There are 4 nested groupings, the coarsest first. Each group lies inside one group of the grouping before and may be the whole of it. The rows also spread widely along 16 directions, which tell nothing about the answers.
(in the rows, 128 means zero)
Some rows, each with its group in each grouping after it:
[150 143 125 177 116  96  67 201 127 180 127 126 119 132 108 210  81 145
 105 148 164 139 116 148 196 154 121 155  71 133 119 170 176  82 121 143
 133 154 134  66 156  98 139  98 154 141 134] : Pid k_316 k_599 gisiv
[119 147 161 114 125 140 101 114 129 114 135 124 121 123 142 129 150 122
 121 134 161 146  91 107 155 119 135 131 144 118  65 123 129 151 132 164
 159  71 129 113 162 112 140 143 140 100 135] : Pid k_648 k_414 mazu
[104 142 113 126 113 156 149 112 120 102 125 148 132  94 110 124 135 113
 133 136 122 134 103 121 133 146 162 126 124 155 124 108 130 103 131 121
 133 143 122 184  91  92 154 151  99 139 141] : luz k_83 k_857 lam
[144 145 148 142 136 159 122 137 132  72 152 117 128 134  92 114 127  91
 169 103 171  92  48 104 181 128 119 119  90 157  70  87 186 130 133 100
 181 109 119  77 129  92 133 106 174 171 124] : Pid k_316 k_441 novab
[121 160 123 142  57  66 115 116  87 152 180 124 119 124  79 154 108 139
  86 108 151 161 162 132 203 142 107 100  99 115  92 123 143 118 101 153
 133  78 183 123 158 118 169 127 171 106 124] : Pid k_316 k_599 Nom
[140  89 146 133 128 161  82 160 139 154  94 105 164 110 147 113 148 128
 153 149 107 111 101 119 177 100 125 103  83 128  74 128 201 143 159 134
 165 105 108  82 129 108 153 177 134 111 120] : luz k_964 k_581 ded
[187 104 180 126 132 155 142 164  88 137  96 108 132 169 103 194 129 137
 181 111 184 109  26 125 120 149 160 109 163 120 117 145  72 126 153  86
 147 152 116 145 123  95 117  91  68 152 145] : luz k_659 k_114 tapu
[119 116 131 153 142 161 103 142 148 124 110 166 141 133 173 162 157 152
 144 166 121 129  77 155 124 161  79 168 164 122 120 232 104 135 111 107
 128 155  96  93 119 110 116 115 124 143 156] : luz k_83 k_611 zona
[165 137 108 115 131 118 139 108 117 124 155 122 105 163 132 144 145 114
 118 166  84 133 148 120 126 145 109 108 158 120  98 135 162 136  73 115
 133  93 149 108  77 105 189 114 134 154 132] : Pid k_316 k_441 Nulu
[ 94 189 123 128 124 128 113 111 135 112 163 149 111  95  96 173 106 132
  85 117 220 165  55 132 177 157 183 165  86 161 121  83 121  81 144 171
 146 136 131 190 153  80 125 114 115 145 139] : luz k_659 k_114 meb
[143 142  98 188 125  97  85 148 129 140  98 147 150 161 106 142 122 151
 128 120 160 107 127 122 175 153  72 130 112 107 146 170 165 100 132  80
 119 117 160  75 153 113 106 103 172 148 132] : Pid k_316 k_454 zuk
[123 145 168 132  93  97 143 102 130 133 124 155 136 126 118 164 165 104
 113 118 163 125 122 140 166 179 147 129 104  95 137 123  83 107 118 148
 159  74 157 187 124 130  83 118 126  81 157] : luz k_917 k_893 Buta
[ 97 122 118 150  87 102  98 135  97 166 118 129 175 126  78 114 107 162
  96 108 151 148 154 127 204 127  89  82  96  83 116 110 195 121 152 155
 120  84 164 133 212 130 116 171 150 107 132] : luz k_964 k_581 Nugof
[168 126  93 148 167 164 105 127 136 141 148 144 147 165 146 145 135 129
 130 119 131 106 107 135 114 143  83 152 165 129 136 164 133 129 116  85
 129 135 132 109 106 103 154 102 124 168 102] : luz k_83 k_857 Peva
[159 127 177 150 146 108  80 178 150 170  74 132 140 148 155 165 146  94
 136 142 155  96 127 124 157 149 128 148 114  87 107 161 140 116 126 152
 160  70 135  91 162 132  73 120 139  75 146] : Pid k_316 k_454 Peluf
[127 108 136  96 143 186 126 133 127 129 168 127 135 128 163 129 123 135
 149 143  95 152  93 120  99 103 127 129 180 134  75 156  98 190 134 130
 138 138 102 117 147 119 207 159  91 126 111] : luz k_917 k_893 Rukel
[147 133 137 145 125 115 106 176 122 166 126 135 137 124 125 164 103  67
 155 112 112  80 140 137 139 158 127 153 107 127 114 163 117 103  97 123
 136 131 121 121 136 119 111 108 118 102 129] : Pid k_301 k_853 bulir
[139  75 139 176 101 127 128 137 113 191 133 153 186 140 127 157 145 124
 133 118  83 116 155 183 150 146  55 142 133  99 174 221 110 110 127  93
 137 142 142  92 113 153 135 125 138 100 132] : luz k_659 k_114 meb
[131 151 147 152 127 121 164 171 128 120 164 204 143 159  91 181  96  98
 121 118 173 132 140 137 122 215 129 141 127 103 168 103 104 112 124 114
 157 136 171 177 144 132 107 117 117 145 142] : luz k_659 k_114 tapu
[143 127 139 109 124 117 131 112 115 165 104 119 140 142 125 163 128 114
 135 105 136 100 100 140 138 145 149 130 130  97 130 142  81 113 115 134
 112 111 118 192 149 118  88 110  75 102 144] : luz k_917 k_893 Rukel
[130 128 136 119 101 147 171 123 138 127 139 173 143 123 112 171 138 112
 128 136 132 125 114 142 150 193 165 114  77 133 155  73 120 100 132 106
 169 146 145 221  53  96 149 155  86 146 146] : luz k_659 k_114 tapu
[ 95 134 151 102 103 105 135  82 142 109 112 123 153 119 136 114 139 157
 141 121 136 136  74 107 180 109 152 103  83 102 104 125 104 157 164 131
 125  91 117 146 192 130 112 155 127  93 146] : luz k_917 k_893 Buta
[156 133 163 136 143 122  96 149 119 132  97  97 112 102 146 146 156  93
 143 159 133 127  88 112 130 102 181 147 143 148  82 170 127 112 131 157
 148  98 112  83 123 108 138 110 125  87 133] : luz k_83 k_857 lam
[107 131 126 130 147 164 119  99 136 118 118 130 133 114 149 112 155 117
 131 145 109 138  97 122 121 109 117 156 177 132 111 169 124 128 131 132
 129 113 111 112 128 121 147 140 124 112 141] : Pid k_316 k_454 Peluf
[167 100 129 140 118 102 179  71 109 138 107 114 165 160 103 120 165 129
 130 125  85 127 146 114 131 113 143  92 133  98 198 127 125 106 168  77
 124  97 173 136  84 149 161 128 123 108 126] : luz k_917 k_893 Buta
[ 99 120 164 139 134 158 139 122 128 120 148 152 161 136 104 145 129 149
 105 132 169 168  78 146 161 141 100 132 139  99 132 129 155 132 159 154
 158 116 130 123 182 133 115 143 135 137 152] : luz k_659 k_114 tapu
[132 140 127 160  98  94 129 154 124  79 134 152 137 109 122  92 139 105
 173 144  99 115 147  85 145 130 138  99 100 155  98 143 140 144 139  77
 150 107 162  66 106 121 179 146 181 112 113] : luz k_83 k_611 zona
[133 149 137 101 123 104 137 105 142 127 127 143 121 150 143 173 134 146
 116 146 145 140  95 125 146 163 157 123 112  99 121 126  95 136 117 136
 126 106 130 176 143 112 118 120 100 125 151] : luz k_917 k_893 Buta
[131 145 135 166  99 103 128 205  90 120 166 157 101 131  76 186  84 118
 121 162 133 158 140 142 142 184 114 123 134 131 102 164 153 118  84 139
 139 155 150  88 144 111 158 100 146 154 146] : luz k_917 k_893 Rukel
[128 137 120 151 117 132 140 142 142 105 113 171 142 131 121 121 144  96
 150 143 116 104 150 109 140 168 124 119 112 125 134 114 149 116 123  90
 154 114 155 135  89 115 136 148 142 132 140] : Pid k_316 k_441 novab
[129 130 130 139 155 123 130 134 125  93 111 144 152 151 128  72 142  91
 161 133 104 104 144  86 105 123 107 109 174  98 104 138 151 157 130 108
 127  67 145  91 173 148 109 138 152 110 127] : luz k_964 k_581 Nugof
[115 128 126 109  82 119 180  72 119  92 177 142 154 133 117 101 131 136
 162  92 100 135 113 105 144 118 135  89 112 129 123 117  66 175 155  70
 131 114 151 153 134 137 190 152 131 115 110] : luz k_917 k_893 Rukel
[137 125 177 153  96 110  96 189 106 139 133 132 136 127 108 166 118 143
 139 132 180 147  94 124 179 142 129 107 106 120  78 148 133 145 148 141
 169 110 147  79 179 114 138 134 150 110 133] : luz k_659 k_114 meb
[134 152 127 143 150 129  71 183 151 127  80 146 115 107 160 147 141 116
 133 179 150 120 112 104 133 149 164 147 121 139  83 147 158 115 121 151
 144 113 121 115 127  86 118 139 121 117 137] : luz k_83 k_857 lam
[111 134 143 182 107 106 107 114 152 128 117 162 171 128 137 124 154 138
 133 108 158 132 124 120 176 127  96 152 106 109 155 176 102 122 178  98
 147  94 163  80 164 153 115 135 187  80 127] : Pid k_316 k_599 Nom
[138 156 131 165 115  84 139 117 123  84 129 152 144 141  98 100 145 103
 152 101 154 107 132  88 143 140 135 113 121 119 142 122 106 127 152  81
 142  80 182 110 145 139 117 109 175 107 117] : luz k_917 k_893 Buta

New rows, each followed by its group in each grouping:
[168 110 172 108 135 125 128 100 111 170 112  90 138 170 119 192 143 122
 125 110 154 106  49 165 171 148 120 129 122  83 115 150 122 108 104 149
 132  93  99 149 151 116  64  74  97 127 161] : luz k_964 k_581 Nugof
[113 127 135 127  87 103 136 139 131 150 147 166 152 142 114 171 111 166
 100 146 137 162 138 144 184 175 116  96  76  94 131 113 151 134 132 136
 144 121 157 155 148 117 147 163 125 134 146] : luz k_659 k_114 meb
[121 145 158 149 136 141 120 171 175  59 113 175 137 139 131 133 138 137
 161 160 175 121  67  95 169 172 135 112  70 124  95 100 170 155 156 103
 184 118 132  93 143 103 110 144 165 160 148] : luz k_917 k_893 Buta
[160 128 112 159 132  96  96  90  99 171 126  88 125 122 115 156 158 120
  97 135 118 130 106 158 156 103 118 156 144 138 140 198 143  65 110 138
 115 109 132  83  98 110 141  72 142 115 130] : luz k_659 k_114 meb
[168 109  97 122 122 127  67 134 138 175  35  92 139 140 160 141 157 169
 153 156 111  84  99 107 178 117 135  86  83 119  92 140 177 116 132  88
 120 113 115 126  83  67 143 155  98 136 134] : Pid k_316 k_454 zuk
[126 117 125 131 145 146 140  69 148 133  91 139 181 148 132 127 158 156
 136 102 155 111  61 130 152 124 126 134 116 103 180 131 106 107 184  85
 123 123 125 170 135 122  92 132 103 133 140] : luz k_659 k_114 tapu
[114 131 120 128 170 151 104 137 145 141 116 126 125 115 143 157 118 153
  87 193 122 182  96 129 128 112 155 160 145 126 132 152 177 110 149 179
 121 144 105 108 157 113 158 142 105 136 146] : luz k_917 k_893 Buta
[130 175  86 128 128  77 128 125 130  78 126 126  94 134 108 140 102 168
 119 184 125 164  98  83 150 132 177 101  96 145 113 117 172 120 131 109
 101 137 142 103 136  88 179 116 140 174 138] : luz k_917 k_893 Buta
[104 151 149 148 106 122 114 156 144 106 135 189 128 138 137 153 134 127
 126 148 153 140 132 125 152 187  99 138 128 102 101 148 119 146 109 131
 156 106 148 118 153 121 115 141 155 120 153] : Pid k_648 k_414 mazu
[123 153 107 158 169 167 125 121 144  71 130 156 136 118 120  93 151  92
 137 140 139 117 100 104 115 135 123 153 156 153 125 123 171 109 135 108
 148 116 132 107 104 105 134 121 152 157 124] : luz k_83 k_857 lam
[122 150 188 124 147 125 138 101 137  83 181 133 118 141 125 150 149 103
 119 137 167 149  48 142 159 139 109 153 138 115  81 149 134 144 109 167
 172  77 115  76 173 133 101  83 172 130 153] : luz k_659 k_114 tapu
[139 127 150 128 143 175  68 163 125 159  85 100 113  92 135 150 158 117
 104 176 162 151 102 112 154 111 172 130 140 142  69 102 199  99 142 198
 175  94 123 127 105  78 160 167 104 107 140] : Pid k_316 k_441 novab
[117 158 140 112 136 166  85 102 156 143 153 137 112 111 165 169 157 114
 101 124 178 136  70 147 161 148 128 180 132 140  78 138 101 123 102 172
 164  96 108 160 121  89 130 122 117 114 135] : Pid k_316 k_454 Peluf
[ 95 146 145 136 124 146 138 121 146 127 154 168 128 107 144 156 131 101
 116 139 127 158 119 141 125 151 136 181 148 134 136 163  81 119 127 145
 145 131 126 142 134 134 148 136 122  97 145] : Pid k_316 k_454 Peluf
[165 129 131 129 135 135  88 133 143 158 100  98 135 133 133 150 137 115
 138 123 144  87  87 123 187 124 140 126  70 134  95 113 176 101 129 124
 151 103 116 115 106  88 125 122 129 131 126] : Pid k_316 k_599 gisiv
[134 142 131 122 176 126 125 120 171 126  99 151 135 134 164 151 143 116
 119 172 126 129  98 119 120 140 169 161 117 118 150 135 137 105 145 136
 133 117 118 139 124 118 111 128 106 123 146] : luz k_659 k_114 tapu
[104 121 159 145 115 135 118 162 125 136 106 148 151 113 101 139 129 101
 123 142 140 123 122 141 176 165 120 120  95 102 106 115 186 107 121 168
 158 100 125 138 159 122  81 150 133 111 162] : luz k_964 k_581 Nugof
[143 138 114 164 147 115 102 102 131 145 147 116 147 138 105 144 132 135
  92 118 155 138 101 140 171 115 109 155 114 124 157 149 165  90 148 132
 133 110 145  87 148 124 134  93 163 135 117] : luz k_917 k_893 Buta
[113 133 112 159 105 108 137 157 104  93 131 166 148 150 102  80 115 109
 168 126  91 109 179  95 125 148  64  89 166 102  99 158 147 165 104  75
 121  98 165  77 163 142 142 148 171 127 131] : Pid k_316 k_454 zuk
[134 144  84 128 137  98 104  94 139 142  95 128 127 111 156 118 160 113
 125 159  85 104 137 121 131 124 147 138 121 138 126 160 135  94 105 116
 105 106 128 139  84  99 135 125 116 112 132] : luz k_659 k_114 meb
[151 115 132 116 110 128 154 135  83 180 163 135 130 150  87 186 116 115
  84 141 113 149 162 166 134 176 115 105 154  96 134 112 154 104  82 160
 138 116 156 186 100 113 156 130  85 141 144] : luz k_659 k_114 tapu
[132  84 158 143 174 183 163 133 134 129  77 147 176 152 133 133 146 116
 159 140 105 116  88 134  85 133 121 150 189  91 185 175 107 120 169 101
 125 151 104 132 143 153  92 131  83 122 159] : luz k_917 k_893 Buta
[ 69 135 145 145  96 171 135 106 106 122 140 155 126  93 103 159 147 138
  95 146 154 187  92 161 152 154 104 157 177 127 122 168 116 101 118 171
 142 139 120 154 134 114 133 139 121 121 177] : Pid k_316 k_441 novab
[146 113 134 124  96 113  90 105 131 179  78  97 148 120 152 150 162 137
 144 119 125  94  98 133 192 115 135 117  80 119 103 155 117 111 132 117
 133 100 117 140 111  99 123 137 114  90 137] : Pid k_316 k_441 Nulu
[108 107 149 125 114 156 126  65 147 101 123 121 175 120 161  95 174 153
 171 101 125 115  40 126 171  89  99 126 114 126 101 177  92 167 169  87
 140 108  96  98 150 127 130 141 148 110 128] : luz k_83 k_857 lam
[ 94 151 134 132 117 139 145  47 164 132 147 161 162 108 123 154 163 141
  63 117 178 169  96 151 191 151 151 159  72 119 185  85 131  81 172 159
 159  98 150 205 113 120 121 147 130 112 142] : luz k_83 k_857 lam
[157 127 156 109 155 131 155  86 136  93 115 134 110 183 168 162 186 183
 111 205 130 208  79  94  93 132 154 111 210  93 134 161 103 165 155 122
 136  86 150 104 113 130 180 123 115 135 155] : luz k_964 k_581 Nugof
[ 96 126 132 135 136 140 178  80 113  99 152 138 148 137  79 133 126 157
  88 156 123 190  87 143 150 128 112 122 145 108 166 126 182 104 153 141
 126 133 132 121 148 132 145 131 134 164 164] : luz k_659 k_114 tapu
[145 130 167 129 136 132 177 124 148 110 139 159 140 138 127 161 141  91
 141 136 127 132 108 122 120 160 179 144 112 123 168 113  90 117 154 111
 164 124 142 156 102 140 138 122 111 112 139] : luz k_917 k_893 Buta
[151 113 174 147  96 138 146 104 135 114 133 139 141 158 139 172 170 140
 165 115 147 119  57 143 169 156  97 130 118 118 124 181  72 140 134  71
 165 121 128  96  95 122 130  97 150 129 150] : Pid k_316 k_599 gisiv
[130 119 187 126  91 104 164 143 112 139 126 137 134 138  99 178 115  77
 147 125 105 100 116 162 174 178 125 128  82  95 118 143 126 107  86 139
 149 117 111 136 138 135  81 108 126 106 176] : Pid k_648 k_414 mazu
[123 141 156 103 109 113 175  85 119 102 121 113 125 112 105 120 143  53
 162 113  97  84  98 123 155 134 167 123  96 133 105 107 117 102  99 126
 139  94 108 164 108 120 100 112 119 102 160] : Pid k_316 k_441 Nulu
[121 128  81 152 118 148 121  86 136 121 121 154 183 129 121  81 151 129
 149  79 133  94 122 109 149 128 105 118 114 133 155 111 117 122 168  58
 126 113 156 164 111 116 139 153 134 129 101] : luz k_964 k_581 ded
[145 107 119 114 127 129 160  69 137 145 101 118 141 149 150 149 162 140
 129 160  62 127 113 139 137 126 125 125 129 108 159 164 129 108 122  97
 110 125 116 138  70 122 152 129 103 129 156] : Pid k_316 k_599 Nom
[107 125 108 155 121 149 146 164 115 138 139 168 156 116  89 144  85 119
 129 122 120 137 142 135 122 158 134 140 128 130 170 129 125 103 148 111
 120 179 139 165 144 124 149 149  98 139 130] : luz k_917 k_893 Buta
[179 118  93 135 162 132  58  85 150 173  95  84 154 143 175 106 169 129
 130 117 108  85 113 109 157  69 116 144 118 131 119 155 161 114 151  98
 125  82 127  76 102 104 161 126 144 110  88] : Pid k_648 k_414 mazu
[100 161 174 132 117 102 165 128 184  62 139 195 148 122 145 135 135 113
 150 143 156 139  97  98 163 172 176 137  50 125 140 100 100 145 173 110
 172 105 146 135 150 139 115 151 160 105 146] : luz k_83 k_611 zona
[150 139 154 157 134  85  89 145 115 140 128 112 144 129 130 128 127 108
 140 110 152 119 114 110 150 101 130 146 134 121 104 182 112 130 146 135
 130  80 145  57 194 141 118 101 168  77 111] : luz k_83 k_611 zona
[117 156 102 137 130 116  79 117 145 141 101 141 128  94 172 132 151 152
 107 157 144 162 129  97 129 108 177 150 140 144 120 157 100 121 162 141
 119 108 146 139 133 104 171 159 117  83 113] : luz k_83 k_857 Peva
[ 90  91 111 128  58 111 166  81 100 161 126 132 176  82 116 111 133 127
 153 114  34 121 148 156 157 110 126 107  94 134 156 177  86 110 140  87
 101 159 121 165  99 137 172 171 102  83 137] : luz k_659 k_114 tapu
[163 150 151 132 152 131 129  75 139 111 178 118 121 150 121 164 163 126
  95 127 182 153  54 134 164 128 137 149 121 137 128 113 142 109 142 137
 175  86 145 104 104 108 154  83 157 150 121] : luz k_659 k_114 tapu
[118 118 137 126 131 102  85 157 139 160  21 129 164 101 158  96 150  99
 169 141 108  67 139 100 141 119 163 112 102  99 100 146 133 117 143 136
 117  83 115 151 163 119  58 173  96  56 148] : luz k_659 k_114 meb
[167 125 111 101  96 121 150 137 100 145 141 116 130 128 102 132 111  76
 171  97  87  68 142 116 136 149 168  85  90 145  98  82 113 124  96  88
 133 126 136 195  74  93 167 135  81 129 107] : luz k_917 k_893 Rukel
[208 130 142 128 162  84 106 167 161 154 120 124 146 178 142 147 126  87
 142 137 130  72 144 102 163 145 153 103  48 105 115  78 195 127 132 109
 171  67 160  93 116 116 128 120 146 128 101] : luz k_659 k_114 meb
[135  90 205 128 132 164 182  99  82 145 149  94 136 116  89 173 151  76
 109 135 105 158  75 184 135 118 132 157 176 116 140 173 134  86 115 187
 155 119  95 115 119 147 120  92 108 101 170] : luz k_83 k_857 Peva
[102 121 185  67 122 112 192  97 101 128 176 112 137 127 118 119 104  84
 124 129  73 162 137 123 113 103 163 111 163  85  95 122  93 174 118 191
 122  75 116 153 215 176 142 151  97  63 146] : luz k_917 k_893 Buta
[134 140 120 128 118 105 112 144 107 139 125 130 124 137 122 152 115 135
 124 142 127 131 124 127 143 145 120 116 141 111  93 160 136 133  97 137
 112 113 130 124 159 107 130 121 121 129 138] : luz k_83 k_857 Peva
[142 128 150 115 151 156  97 181 144 162 131 126 112 142 146 200  99 135
 112 173 139 149  86 144 152 152 131 149 118 118  84 144 171 130 107 171
 149 141  96 108 151  95 148 131 102 149 149] : Pid k_316 k_454 Peluf
[ 93 150 112 124 111 127 164  76 130  79 139 138 147 133  94  97 117 142
 140 109 128 134  90 102 167 124 123 107 105 125 130 100 143 130 151  92
 115 118 133 140 155 121 137 142 145 151 143] : Pid k_316 k_599 gisiv
[118 163  97 133 127 112  95 127 160 113 137 144 117 109 151 118 128 118
 126 157 111 129 135 101 161 129 139 136  86 153  91 126 164 127 118 121
 140 107 137 100 115  99 177 148 158 127 120] : Pid k_316 k_454 zuk
[126 127 133 157 124 135 104 153 125 150 126 147 155  91 123 120 138  70
 144 111 128  95 142 132 139 133 139 151 115 146 122 138 123  97 136 128
 158 115 141 134 115 120 127 142 130  86 114] : luz k_659 k_114 tapu
[106 163 116 149 135 125 127  54 150 101 154 172 142 142 132 139 178 183
  63 144 195 202 100 118 149 143 119 144 157 111 171 123 118 119 175 132
 148  83 185 146 128 122 155 135 155 134 133] : luz k_659 k_114 tapu
[154 135 163 115  91  86 187 110 122  91  99 130 109 131 110 160 164  98
 154 171  99 126 104 110 154 171 206  85  74 129 131  97 127 101 120 104
 155 102 141 161  50 109 136 120 116 121 169] : luz k_964 k_581 Nugof
[128 124 123 142 169 139 134 134 150 118 125 139 150 153 128 147 104 146
 127 156 120 152  80 123 134 126 131 150 122 118 159 153 161 119 165 114
 115 152 111  86 172 133 136 118 129 157 139] : luz k_964 k_581 Nugof
[139 121 113 152 106 139 169  68 139 103 122 143 174 137  83 113 164 133
 130 100 137 110 101 122 185 144 132  96  60 129 190  67 164  88 179  63
 158 117 165 168  61 112 142 139 142 155 126] : luz k_917 k_893 Rukel
[104 130 124 105 129 165 157  67 147 108 144 165 143 128 168 132 168 137
 125 142 107 149  99 136 111 147 121 145 168 119 132 156  74 150 122 115
 129 120 117 179 102 120 151 146  98 125 143] : luz k_83 k_857 lam
[141 154 124 130  90  85  98 102 138 159 114 120 137 120 123 142 144 104
 126  93 153  82 124 126 209 146 142 120  44 124 106 101 131  95 115 122
 146  72 148 164 112  97 108 126 141  95 126] : Pid k_316 k_454 Peluf
[ 94 139 107 152 129 140 108  97 128 129 150 129 140  92 128  95 140 126
  94 145 107 178 144 113 142  82 121 153 157 147 128 153 157 115 158 148
 132 105 147  83 140 133 202 162 160  95 115] : Pid k_316 k_454 Peluf
[150 116 134 145 127 114 111 175 122 177 126 129 150 124 122 161  99  90
 134 129 103 102 148 147 151 142 131 141  93 121 124 154 154 104 113 138
 132 132 122 115 142 123 128 125 118 109 123] : luz k_83 k_857 lam
[162 134 132 191 148 140  93 194 132 123 161 170 125 161 116 183 129 139
 112 164 172 151 110 143 141 179  78 149 146 132 126 169 176 118 119 112
 175 141 161  44 112 104 159  94 173 180 125] : luz k_659 k_114 meb
[118 121 155 101 108 149 170 130 116  85 120 147 149 134 114 107 130 125
 182 119 129 116  83  94 130 142 155  75 127 120  94  89 104 168 153  90
 148 119 129 169 138 112 140 169  96 133 141] : luz k_659 k_114 meb
[111 108 135 134 121 148 116 142 111 151 100 119 180 139  91 104  98 127
 150  84 139  95 108 121 177 118  89 100 110  92 108 113 172 133 151 119
 124 110 119 131 206 127  94 161 121 123 136] : Pid k_316 k_454 zuk
[189 124 140 140 154 108  82 126 117 190 114  76 122 126 126 163 156  73
  96 141 125 107 126 143 162 113 157 149 109 130 115 133 188  65 108 177
 152  68 132 102  95 110 126  89 132  95 120] : luz k_964 k_581 Nugof
[124 114 135 125 105 168 139 145  86 120  85 127 141 116 100 132 132 133
 167 121 137 113  81 118 128 143 144  95 159 130 100 132 113 125 133 105
 124 147 112 179 120  89 125 150  73 137 149] : luz k_83 k_857 Peva
[138 121 144 105 180 152 132 125 165 132 125 153 132 151 178 154 156 138
  96 209 103 172 123 124 103 140 141 138 163  97 128 135 166 145 133 162
 151 100 128 120 117 126 160 158 105 131 147] : luz k_659 k_114 tapu
[115 136 122 109 145 127 134  80 145 114 142 119 151 143 130 131 117 189
 111 138 148 176  58 107 160  91 150 118 109 120 136 116 143 144 192 121
 119 124 125 117 182 119 168 146 125 147 126] : luz k_659 k_114 tapu
[164 180  95 171 113  53 134 152 125 121 130 167  90 161  96 196 116 110
 103 173 135 132 169 125 146 209 139 136 105 126 164 141 153  67  75 100
 124 127 184 120  75  99 139  73 156 161 152] : Pid k_316 k_441 novab
[125 159 133 151 132 145 105 121 149  96 113 159 118 130 140 145 170 135
 121 152 185 145  89 106 148 156 132 143 144 133 114 131 128 119 139 121
 164  99 151 123 106  96 134 127 148 135 145] : Pid k_316 k_441 novab
[110 173 147 162 136 147 111 120 140 101 146 158 111 102 119 154 156  83
 107 129 194 144  91 130 145 157 142 189 148 153 120 137 111  86 124 157
 171 105 141 129 118 109 115  99 154 113 144] : Pid k_316 k_441 Nulu
[109 126 150 128 114 126 108 102 142 137 122 122 140 113 145 161 150 159
 107 156 137 156  69 153 190 127 120 140  93 116 104 172 149 123 131 161
 138 113 101 106 150 111 123 130 139 118 156] : luz k_83 k_857 lam
[ 94 144 119  94  87 105 175  96 109 102 142 146 117 106 118 132 119 100
 159 137  70 110 107 140 134 162 146 112 113 135  97 146  86 128  71 113
 104 141 101 186 113 106 126 127  93 129 164] : luz k_659 k_114 meb
[164 142 122 133 126  68 137 135 112 121 115 109 124 130 111 123 117  96
 160 139  96 104 130  92 132 110 184 106 100 143 123 131 132 109 136  93
 118 111 147 100 118 119 157 111 133 113 117] : luz k_659 k_114 tapu
[192 104 157 127 112 131 141 157 106 138 138 108 142 174 110 147 121 114
 173 107 122  97 114 107 152 132 121  81 115 115  95 110 141 155 134  78
 161 103 149  95 111 117 172 127 131 138 111] : Pid k_316 k_599 Nom
[ 94 114 175 130 106 150 181 109 121 109 159 151 153 121  95 148 130 125
 116 134 127 170  95 149 156 148 128 126 121 108 146 124 126 128 150 148
 158 130 128 145 150 147 135 144 126 119 161] : luz k_917 k_893 Buta
[221 114 150 153 151 107 184 168 128  75 126 137 133 214  92 146 130 102
 186 151 107  89 112  89 121 168 134  74 106 111 152 100 179 140 136  31
 166 117 169  60  72 125 155  85 157 191 124] : luz k_917 k_893 Rukel
[ 66 130 148 134 129 211 145  65 172  77 111 157 160  99 136 124 168 155
 140 120 171 145   6 137 175 131 123 165 108 143 142 129 114 113 186 110
 156 152  85 156 122 105 106 151 124 146 168] : Pid k_316 k_599 gisiv
[167 123 148 136 116  84 156 143 120 110  95 132 128 149 125 137 151  88
 167 163  76  89 140 115 135 158 142  94 106 109 117 150 148 122  95  93
 137  95 139 102  87 123 117 110 138 120 151] : luz k_83 k_857 lam
